The rows are grouped in 4 different ways at once. Each group adds its own fixed numbers to the row, and there is some noise. The rows also spread widely along 15 directions, which tell nothing about the answers.
Known rows, each followed by its group in each grouping:
[-29  22   4 -40   4 -15  -6   1 -29  52   5  37  22 -24 -20  -7 -11   8
 -42 -43  -6 -12 -31  22 -41 -29 -10 -65  37   3  32  -1  13   7  -3   9
  55   1  22   8 -32 -26  18  21  -3]
zud k_693 Q k_147
[  3  10   5  -4 -27  14  12   1  20  -9 -17  -4   6   8   4  28  19   5
  -1  -8   3 -12  20  34  -7  -1 -10  -1  33  21  11   6   9   1  39  -1
 -13 -12   2  15  -4  -9 -40  -4   4]
vizaf k_657 B k_575
[ -7   3  -6  -9 -24 -28  -2 -28   0  20   2   3  -5 -16 -20  -8 -20 -37
  -5   7  17  45   8  26  -6  11  -1  10  17  28  24  38  -8 -44   3   6
   4 -13 -17  -9  -9 -14  42 -28  32]
tevos k_583 Q k_147
[ 19   4  -7 -12  26  41  66  22  -3  15   5 -16  12  24 -10  13   2   0
  -1   9  47  47  20  -1 -15  35  34  24  41  42 -53  18  23  -3  36  20
 -44  -6  27  27  -3  -4 -24   1 -12]
tevos k_851 N k_73
[  0 -10  10 -26 -23 -16  25  -6   4 -17   2  -1  12   5   5  28  12 -21
   1 -21  23   4  12  22 -20  -2   2 -40  38 -17   4  13  18  20   8  12
   7   3 -21  23   5  -1 -38   4  -5]
zud k_657 A k_508
[-11  -7   6   9 -22  -3 -16  -5 -12  12  -5 -21 -14 -10 -18   5   2 -22
   7  -8  -1  12  10   4   1  -1  22   6 -19  -5  19  10 -20 -26 -33 -20
   2   8 -23  14  -8 -12  -1 -18  20]
vizaf k_693 A k_508
[  3  13  -1  25 -33   9  -3   0  -9  10  -2  -6 -15  -3 -19  -1   2 -29
  -1   6 -11   0   5  14  10   4  19  -4 -35  19  12  16 -14 -44 -24 -21
  -3  -3 -17   6  -2   3  33   6  26]
vizaf k_729 B k_73
[  7  14   6  20 -26  11   2  -9  -2   7  -5 -24 -12  11 -12   5  16 -10
   7  -3 -11  -7  27  32   2   0   7   3   9  33   8  21   1  -3  11  -9
   7  -6  -8  21   0 -17  -7   7   9]
zud k_729 N k_575
[-10 -25 -12 -15   0 -29 -18 -22 -19   9   3   0  -9  -9  18 -15  27   4
  26 -34   8   0  -8  12 -21  -5   2 -21  -4 -27  23   9 -10  16 -33   2
  35   4  -1 -14   6 -23 -15  -8  -3]
tevos k_583 A k_147
[ 12  -6   2  -5  -9  -7 -20   8 -20   5   8 -10 -10 -12   0  25   7  -2
  -4 -10 -14   4  13   9 -21  -5   9 -22  23 -10  11  40 -21   3  -8  18
  14  -3  -8  18   1 -13 -21  -1  -1]
vizaf k_851 B k_73
[ 30  -8  -8  20  33  44 -22  48 -13   9 -13 -43 -11   0   1  10   2  50
 -17  -9 -34  13 -16 -29  16  35  -8  40 -41  38 -52  -2  -9 -30 -10  15
 -26 -17   3 -24 -21  20  20  23   2]
vizaf k_583 B k_147
[-48 -12  16 -13  -8   7  23  -3 -16   7  21  -5   6 -18   2 -15   4  -1
   0 -54  17  26   6  -7  24 -15  -4 -10  21  -9  13   3  19  15 -10   4
  10  25   8  23  -8 -18 -22  -8  -2]
vizaf k_693 B k_508
[  6  12   8  -4 -16   8   6  20   1 -23 -23 -21   5 -16  -4  35  -2 -25
 -22  -5 -20  -4   3 -24  18  21  -6 -18 -12 -37 -12  14  -3 -22  11  30
   2 -13 -36  15   0  42  10   1  15]
vizaf k_693 N k_147
[ 36 -23   4 -32  22   1 -10  20 -20  25   1 -31  -2 -10 -33  19  -8  -6
  -5 -19   1  30   1  -7  -2  18   7  -4  -2   7 -17  16 -20 -21  -8  21
   8   9 -15   6  -2 -18 -17 -11 -19]
zud k_657 A k_147
[ 15  -2  -2  -5  -6  -1  11   5 -14  -2   4  -8 -12   0  19 -15  25 -12
  10 -24  19   8  -4  -5  -9  15  16  -3 -17  -3 -37   2  11  16 -33   0
   7  11  -5  -8  -2   8  -1  28  -2]
tevos k_693 Q k_508
[ -5 -26  13 -12   1 -23   7   1  11   0  -1   2  22 -12  -2  20 -24   7
  -5  -5   8  16   6  10 -17 -19  11 -20  30  13  -4   2  -9  23  -4  18
 -10  -6  -5  17   7  -7  -6  -5 -15]
zud k_657 A k_73
[ 12   1  -4 -10 -19  -6  -2  -4 -10  13   2  -2 -10   5 -11  15   7 -24
  -1 -17  10  17   4  30 -21   4   5 -17   3   6  16  23   0 -38 -17 -10
  -3   2 -22   8   2  -9 -12   3  15]
vizaf k_729 N k_147
[ 45 -13  -5   1  -8  -9  -8   6 -25  13   1 -20 -24   8  -5 -11  19 -27
  20 -17  10   5  -4  11 -17  15  32  -7 -38   8 -31   3 -14  -4 -57 -20
  13  16 -25 -11   5  -5   2  28  -2]
zud k_729 A k_73
[  9  19   7  20 -26  -9 -16   4   7  -5   1  10   1 -10 -10  45 -10   4
 -25  36 -42 -18  19  18 -14 -10   5 -38  17  20  20  52 -21 -16  24  28
   4 -31  -4  31   8   8  28  10   2]
zud k_657 Q k_575
[-30  21   6   0  -7   5  39  22  -3  -6  21  37   9  -9  22  21 -31 -22
 -24  -8  39  46   1 -19 -35  11  37  -7  47 -11 -27  27  16  -8 -18  13
 -44   4   2  41 -12  35   1   0  19]
tevos k_583 Q k_508
[ 21 -18   0 -21   9 -18 -35   1 -15  36   4   0 -21 -21   0 -19   3  -1
  19 -34  12  23   0   2 -13   2  11  19   1  20 -17   6 -30   6 -29  -1
  13  19  10 -15  -6 -37 -28  -7 -15]
zud k_657 A k_147
[-12  26  11  15  -7  25   5  26 -17  12   6   4 -16 -15   9  -2   1  -6
  -8 -22 -17  -9  11 -14   5   3  17  -4  14  10 -23  19  -5  17   0  11
   6   8  20  30 -15   3  -3  15   0]
tevos k_851 A k_73
[-31  -3 -15  19  18   0   8  -7  -1  13   4  11   8 -14   4 -10  -8  24
   5  33   9  25  -5 -24  -9   7  36  17  -9  13   0  22 -16 -13  -4  17
 -13 -30  36   1  -1   4  46 -19   6]
tevos k_583 Q k_508
[ 13  11   8 -43  -7  20  59  16 -20  -1   2 -21   3  13  -8   1  17 -47
  -2 -56  47  22  11   6  -4  35   7 -11  37 -14 -34   3  37  10  13   6
  13  33 -22  24 -14   2 -46   5  -3]
tevos k_583 A k_575
[ 23 -11  10   3 -39 -21  -9 -10  16  -3 -17 -24  -5  -8  -9   6  -8 -28
   9  -9   1  15  26  29   9   3  -6  20  19  28  -5  15 -12   5  11   6
   1  -3 -34  -3   3 -12   1 -12  15]
zud k_583 B k_147
[  2  12  15  16 -25  23 -11  22 -17  21   1  -7 -29 -11   1 -14   2 -25
   7 -48  -6   0  11   1  14   3  16  17 -19  14 -17  -2 -10 -11 -35 -25
  -4  38  -8  21 -10  -8 -18  11   7]
vizaf k_583 N k_147
[-35  19   7 -21 -12  23  48  -3   8  19 -10  15  22  -2  -6 -12  16  -4
  -1 -25  32  -7   4  14   3  -6   7  -7  29  18   2 -20  29  14  38  -7
   8   6  33  17 -16 -18 -23  -3  -5]
vizaf k_657 B k_508
[ -3 -17   5  14 -12  -6  -3 -16   2  -8 -13 -44  -2  -7  -1 -13  24  16
  21   4 -18 -16  18  -1  25  -4   5   9 -23  23  -3   5  -6  31  12  15
  31 -13   1 -14   4 -17  16   1 -10]
vizaf k_657 B k_508
[-11  -3   8 -14 -11 -11  13   4  17  -4 -13  10  23  -7  -3  26 -20  -3
 -22  -9   0   6  -5  22 -18  -8  -7 -29  23  12   5  -2   9  -5   9  13
  -8 -16 -14  10  -5  11   8   1   7]
tevos k_657 A k_147
[ -7  11 -19 -12  -5  -7 -24 -27  -2  15 -18  -7 -19 -10   9  -5  31  -4
  21   0  19  11   7   4 -21  15   6  33  13 -12  20  24 -21 -19  10  -4
   8 -22  13 -15 -11 -17 -30 -35  21]
vizaf k_729 N k_508
[ 19  10   1  -7  -7  18   0  29  11   2 -17   3  11  -8  -8  25   1  11
 -31  -1 -21 -12 -15   3   9  13 -19 -17 -17  28 -20  -4   5 -31  19  13
  -9 -21  -2 -10  -9  23  23  26   3]
vizaf k_657 B k_508
[  9  24  -8  -5  -6   9 -10   2  10  25 -37  12  -4 -20 -12 -13   8 -11
   0   7 -10 -21 -11  -5  10  16   4  13 -32  18 -11 -13 -22 -24  22   1
  15 -20  19 -20 -13   3  29  -5   8]
tevos k_657 A k_147
[  4  -3   2 -20  -6   8   3  12 -16   3  12  -1  -6  -2  16   7  25   5
 -15 -49 -10  -3  -9  18   6   3 -35 -37   8   7  -1  13  22  -5  -1  11
  16   4  -1  -2  -3  -3 -15  35  -3]
vizaf k_851 N k_73
[-20 -11  18  35 -20   8  -4  13  11 -39  -2 -38  -4  -8  17  32  -8  12
  -2   0 -25   9  26 -17  19  -2   7  14   2  -1 -10  18  -5  14 -12  18
 -25 -10 -28  25  -1  23  -5  -4  12]
vizaf k_657 B k_508
[-26  21  14   4  -1  28  10  24 -20  36  15  15   7 -16 -24   2 -14  14
 -30 -20 -24  -7   1   6   5 -16   1 -32  15  31  16  17   2 -14  16   8
  12   5  30  38 -17 -14  22  14 -10]
vizaf k_583 Q k_73
[-42 -10  24   4 -27 -22   9 -15  13 -11  -4  -7  16 -19  -1  -5 -22 -14
 -13 -26  -4  12  10  16  16 -25  -9 -11  13   9  17  -6  10  17 -12   3
   8   2 -20  18  -3   0  23  -4  14]
tevos k_693 Q k_575
[  5  10  17  13 -22   6 -29  21 -12   8  -8 -15 -18 -18 -11  15  -6 -19
 -16 -20 -34 -13   7   0   8  -4  11  -8 -12   0  -6   7 -23  -5 -25  -5
  16   8 -21  20 -14   1   3   9  12]
zud k_851 A k_508

New rows. What belongs after each?
[-21  -2  -7  30  -8  16  10  -5 -11   8  -1 -23   1   8  -9  -4   7   9
  14  13  -2   0  12   6  -9  -1  42   8 -12  12  12  10  -6   0 -15 -11
  -1 -10   3  18  -5 -12  19 -10  11]
tevos k_583 B k_508
[-17 -20 -15 -24  38  -7 -15 -16   6  11 -30 -35  21 -19  -3  -6  -3  39
  -4  -4  -4  22 -12 -13   3  13 -26  31  14   3   8  -1 -10  -2  33  37
  14 -42  11 -31 -15 -11  15 -39   4]
tevos k_583 N k_147
[  4  24  -8  11 -17  16  -5   0  -1  14 -25   5  -1   1 -13   5  24  -8
  -4   8 -21 -37  -3  17  -2   2  16 -15 -29   2  14  -7 -14 -26   5 -16
  18 -18   7   8  -1  -1  15  12  11]
zud k_851 N k_575
[ 22 -12  -7 -31 -25 -28  -9  -2   8 -28 -13   9  14 -10   6  42  11 -22
 -23 -13 -10  -4 -15  24  -5   8 -32 -52   0 -38  18  14  -1 -31   2  18
  16 -24 -41 -14  15  27   4   9  19]
zud k_851 B k_575
[-24 -18 -14   4   8 -10 -10 -20   9  -2 -21 -23   4 -14   5  -8   0   7
  11  13  16  34  -7 -24   7  15  12  44 -26  -7  -1  -4 -18 -25 -18   1
 -19 -27  -3 -24  -4   7  21 -31  24]
vizaf k_693 N k_508
[-10   4   7  18 -44  -1 -10 -33   7  12 -22 -44 -12   1 -27 -13  27 -16
  18   2 -11 -16  33  44  24 -10  -6  20 -10  39  38   8  -3  -5  19 -23
  30  -7 -11   1 -11 -38   8 -14  19]
vizaf k_693 Q k_508
[ -5  37  -5  10 -17  10 -11  10  -5  15  -9  11  -9   1   6  19  -8 -11
 -19  -6   3   8   0  14 -43   6  19   7  28   9  -4  17  -3 -22 -15 -13
 -20 -13  -9  18 -25  12  -8   7  33]
zud k_729 N k_147
[  5 -18  -1 -17   3  -6 -21  -7   0  25   8  -1  -7 -11  -2   1   6  12
   5 -24   7  22   2  17  -2  -5 -10   7  11  28   9  10 -12 -14  -4  -1
  -5   1  13  -2   1 -31 -25 -11  -9]
zud k_657 N k_508
[-25   9   1 -45  18  16  41  -2 -16  22  -8 -11  19   4  -8 -16  11 -10
 -10 -52  40  18  -5  12 -15   9   4  -3  39   0  -6 -19  34  15  12  -1
  22  13  13  13 -25 -22 -31  -4  -1]
tevos k_851 N k_575
[  6  17   8 -30  -1  15  18  18 -14  38 -29  -6  19  -7 -33  -9   3 -11
 -11 -28  14 -23  -3   9 -26  -4  27 -14  15   5 -14 -27   2  21  17  -5
  34  13  13  14 -23 -21 -13   0 -14]
vizaf k_583 B k_508
[-11 -12  -9   4  -4  -3  18 -15  12  -7  -9  -3   1  10  27 -11  27  10
  30  -2  34   8   4   5 -13   7  23  23   2  14 -19 -12   8  23 -10 -12
 -16 -10  14 -12  -2  -5 -21   3   1]
zud k_657 A k_508
[ 15  12  13   6 -17   6 -18   8   5  -3 -34 -43   3  -2 -18  22   9   6
 -17  -3 -40 -37  19  25  -2  -6  -7  -6  10  17   2   3  -6  21  25  10
  33 -20 -17  13 -15  -7  -1  12   2]
zud k_851 Q k_575
[ 39 -24 -15 -33  32  10  10  12  -6  -2 -11 -41   9   1 -28  27   8   8
 -13  16   7  34 -13 -14  12  44 -11   0 -31   5 -17  17  -2 -58  15  30
  -8 -26 -13 -22   2  14  18  -8  -7]
vizaf k_657 Q k_73
[-42   6 -12  26 -22 -12  19 -41  -4 -14   0 -30  -4  13  11 -23  23   2
  13  16   7   5   5  12   3   8   8   8  -2  30  15  16  26   9  -7  -5
  19 -28  -8 -17 -20  -5  44  10  30]
zud k_657 A k_508
[-25 -45  -9  29   2 -12  -5 -13  16 -21  16   1  -1 -11  14  13 -13  15
  12  19   1  53   4  -7  27   6   5  20 -33   4  24  26 -22 -55 -32   3
 -52 -22  -7   2  27  17  32 -31  18]
tevos k_583 Q k_575
[ -9 -16   4  10   3  15  15   6   3 -15  -3 -41  20  15 -11  34  -2  31
 -14   2 -19   6  13  21  -4  -5  -2 -13  15  26  12  10  16   1   9  13
 -11 -21 -17  21  -3  -2   2   0   1]
tevos k_657 B k_575
[-38 -20 -15  -4  -7 -12  11 -27  -6   5   8   8  13  12   3   4  16  12
   3 -10   7   1 -19  43 -21 -18  -3 -45 -10   5  58  -5  18 -25 -30 -25
   5 -16  -5  -1  -3 -13  15   4  16]
tevos k_657 A k_73
[-27  13   0  -8 -21 -17  -1 -19  -1  17 -23  -7  12 -18 -13 -26  -8 -22
 -17 -14   0  -3 -14  16  -5  -6   4   0  -7  16   7 -18   6   2 -12 -10
  37 -14 -12 -21 -27  -8  50   1  32]
tevos k_851 B k_508
[ 47 -29 -13 -23  15 -22 -47   2 -39   8  -7 -47 -29 -15  -2  -8  23 -10
  16 -28  -4   8 -13 -14 -12  25   7   3 -43 -38 -14  13 -34  -5 -56   6
  42   9 -35 -28  -2  -7  -5   0  -6]
zud k_583 Q k_73
[ 25  14 -19 -28  -9 -11  -9 -23 -24  44 -19 -14 -12  -2 -29 -14  28 -28
  19  -4  15 -11   9  29 -34  12  20  -4  10   0  22  25 -21  -9  18   1
  51  -4   2  -4  -7 -46  -8 -24   1]
tevos k_583 N k_147
[-35  30   6  18 -32  33  32  -9  17 -11 -18 -23 -10   8  11 -16  18 -25
   4 -26  20  16  20  12  35  23 -12  50   8  30  -9  -7  30 -20  21 -24
 -22  -2  -7   4 -24  12 -11  -4  40]
vizaf k_729 N k_575
[ 24  -1  -7 -31   8   3  27  -4   1   8  -3 -14  10   4 -26  27   4 -16
  -6  13  24  38  13   9  -8  29   1  -3  28  12  -1  38   1 -40  44  28
  -8 -21  -3   8   9  -4 -10 -21   1]
vizaf k_729 N k_575
[-30 -17 -27 -12   1 -22  -6 -38   7  -2  -1  26 -14  -6  61 -35  43   8
  45 -31  54  26 -13   6 -21   3   3  31   0 -20   9  -7   0   5 -34 -24
 -19  -4  29 -36   7  -9 -43 -14  16]
vizaf k_729 N k_73
[  2 -17  -1   4  26  11 -29  22 -16 -23   7 -23 -22 -11  57   5  37  54
   3 -47 -33  -5  -4 -26   9  12 -30   3   1 -13 -32  15   1  41 -11  37
  13  -9  16 -16  -4  11 -35  26 -14]
tevos k_851 A k_575
[ -1 -20  -7 -22  -1  -2   7   1 -10 -15   6 -16   1 -13   6  15  12 -10
   1 -30   9  31  -3  -9  20  23 -20  -8   4 -35   7  22   5 -25   0  22
   3  -2 -23  -2   6  11 -15 -15  10]
zud k_583 B k_147
[-69  28  10  21 -21   1   8 -14 -25  23  13  19   6 -18   5 -31  -4   1
 -12 -27 -10 -20  -7   2  -8 -36  22 -34  13   3  27   0  12  31 -28 -12
  34   7  20  30 -21 -14  33  22  13]
zud k_693 N k_73
[ 14   1 -12 -12  18  52  57  21  -6  16  -3   5  16  18 -23  14  39   4
   7   3  12 -14  -2  -1  18  21  24 -34 -33  -2 -10  -6  14 -30  34   6
  -2  -5  37  27  21   0  -9  11 -26]
tevos k_851 N k_508
[ -4   3   6  55 -22  22  -4   4  12   0 -15 -20 -19  -9  -1 -13   0  -8
  21  23  -8   3  25 -15  34   5  39  53 -41  29 -25  -1 -28  -7 -19 -18
 -32  -4   7  14   2  10  23  -4  13]
zud k_693 Q k_73
[ 33 -28   5 -45   4 -18  38   3  13  14  -7  18  33   5 -17  18   8  -4
  -4 -12  22  -1  -2  39 -21  -8   0 -57  23  20 -12  -7  13  19  33  25
  18  -7  10   3  24 -18 -11  15 -33]
tevos k_851 A k_508
[-17  46   1 -22 -28   7  19   6  18   6 -49  34  14 -14  12  -1  11 -30
 -12 -19  30 -29 -10   4 -31   6  15  -1  19 -29 -14 -31  10  10  20 -11
   5  -7  12   3 -27  24 -19   4  22]
vizaf k_693 Q k_147
[ 18   0 -14   9   1   4 -45  10  -9   7 -10  -5  -9 -16  -2  34  12  21
 -10  20 -37 -11  -5  -5 -13   6   8  -7 -17 -13  14  29 -39 -30  -7  14
   6 -35   2  -2   0   3   6  -7  10]
zud k_851 B k_508
[  5   1   3 -15  -3   3   1  -1 -17   1  21  -7 -16  -8  10   7  22  -1
   4 -28   1  13  15  -1   8  10 -10 -12  25   0  -1  40   2   5  12  25
  15   8   6  18   6 -14 -33   4 -15]
zud k_657 N k_575
[-35  11  -3  14 -25 -28  -9 -31  -1   4   4  11  -7 -12  15 -13   4   0
   2   0  -3   6   3  19 -15 -10  -4  -9  23  25  26  32   3   4  -2   9
  18 -23   5 -13 -11  -8  30   4  28]
vizaf k_729 A k_147
[ -4  -1  -2  34   2  28  -3  -3  -2  -3 -17 -52 -11  12   2  -3  37  34
  29  10 -16 -22  28   2   8   2  24  29 -16  21  -5   3  -4  29   5  -3
   8 -12  16  12  -8 -19 -17   3 -11]
zud k_657 Q k_147
[  4 -23  19 -14 -20  -7   1   1 -19  -9  17 -12 -17 -31  14 -24  30 -22
  21 -61 -13  -8  15 -11  52  -8 -16 -29 -15 -22 -11  13  -5  38  -7  25
  50  36   1   4  21 -17 -23  15 -27]
vizaf k_851 B k_73
[ -5  -1  -5 -15  -2  -1  33  -3   6  -8 -19  -5  20   5  -3  19  11 -14
   4   4  19   1   7  10 -20   9  22 -19  19 -17   0   2   8  10  19  15
   5 -17  -3  13   1   5 -10  -9   5]
tevos k_851 A k_147
[-29 -30   8  17  -8  -1  -7   0  13 -19  11   8  13  -3  16  38   2  39
  -2 -14 -20   5   8  26  -2 -32 -12 -30  12  -2  43  14  -3  -8  -9   3
 -27 -16   0  26  20   0 -23  -5   1]
vizaf k_729 B k_575
[-17   8  -8  -6  -3   0 -18  -5  26   1 -23  14  10 -18  13  21  -2  22
 -16   9 -10  -1  -8   5  -4   0 -27  10  15  12  18   8 -12 -28  32  14
 -20 -40  17 -10  -8  10   1 -17  18]
vizaf k_657 N k_73
[-19  15  22  -1 -32   4  26  -3   8   1  -6 -21   7  -3 -16   3 -18 -26
 -15 -24  12  23  26  27   4  -3  -3  14  45  37  -2   9  20   5  20  -2
  -4   4 -19  22 -18  -8  -7  -7  21]
vizaf k_729 B k_575
[-27   2 -21  -1   2 -11 -20 -23   3  17 -21  20   1 -11  13   1  22  13
  23   8  12  -6  -1   9 -33  -6  26  14  16 -21  33   3 -28   0  -1 -10
   6 -26  31  -4  -7 -24 -29 -32  13]
zud k_851 A k_147
[ 11 -37   7 -44  41   9  12  15 -20  27  14 -33  13  -2 -10  -4  -4  28
 -12 -62  17  43  -9   7  -4   2 -24  -2  29  26 -23  -6  19  16  -5  21
   1  15   5   1  -9 -28 -32   5 -27]
tevos k_693 N k_73
[-14   6 -10   8   7  32  34  20  -8  25  19  50   4  11  11  -4  25  17
   3 -19  20   5 -19  13 -11  -1  23 -29 -29  19  -3 -10  20 -36 -23 -24
 -29   8  45  11   7   6  -3  37  -9]
vizaf k_729 Q k_147
[  1 -21   8 -16  12   2  -9  20 -22   6  -9 -45  10 -10 -29  14 -26  -5
 -35 -33 -23  25 -24  -7  16  15 -18 -17 -33  -1  -2  -6   5 -45 -34  10
  10   0 -52  -6 -16  15  40   6  15]
vizaf k_583 N k_147
[ 37  10  13   3  -5   5 -44  31 -15  22 -12 -17 -25 -22 -18  13  -9 -14
 -14 -10 -28  -2  12  -5  -7   8  20  13 -17  13 -23  18 -42 -16 -21   4
  12  10  -9  11 -12  -8  -2   2  -1]
vizaf k_851 Q k_575
[-25 -16  20  14   0  17  24   9  11 -31  -8 -35  17 -20   1  11  -1  13
   2 -10 -20   2  21 -36  52  -1  -1   0  -1 -19 -18   3   3  34  23  39
   6 -11  -3  24  12  23  -1  -9 -12]
zud k_729 B k_508
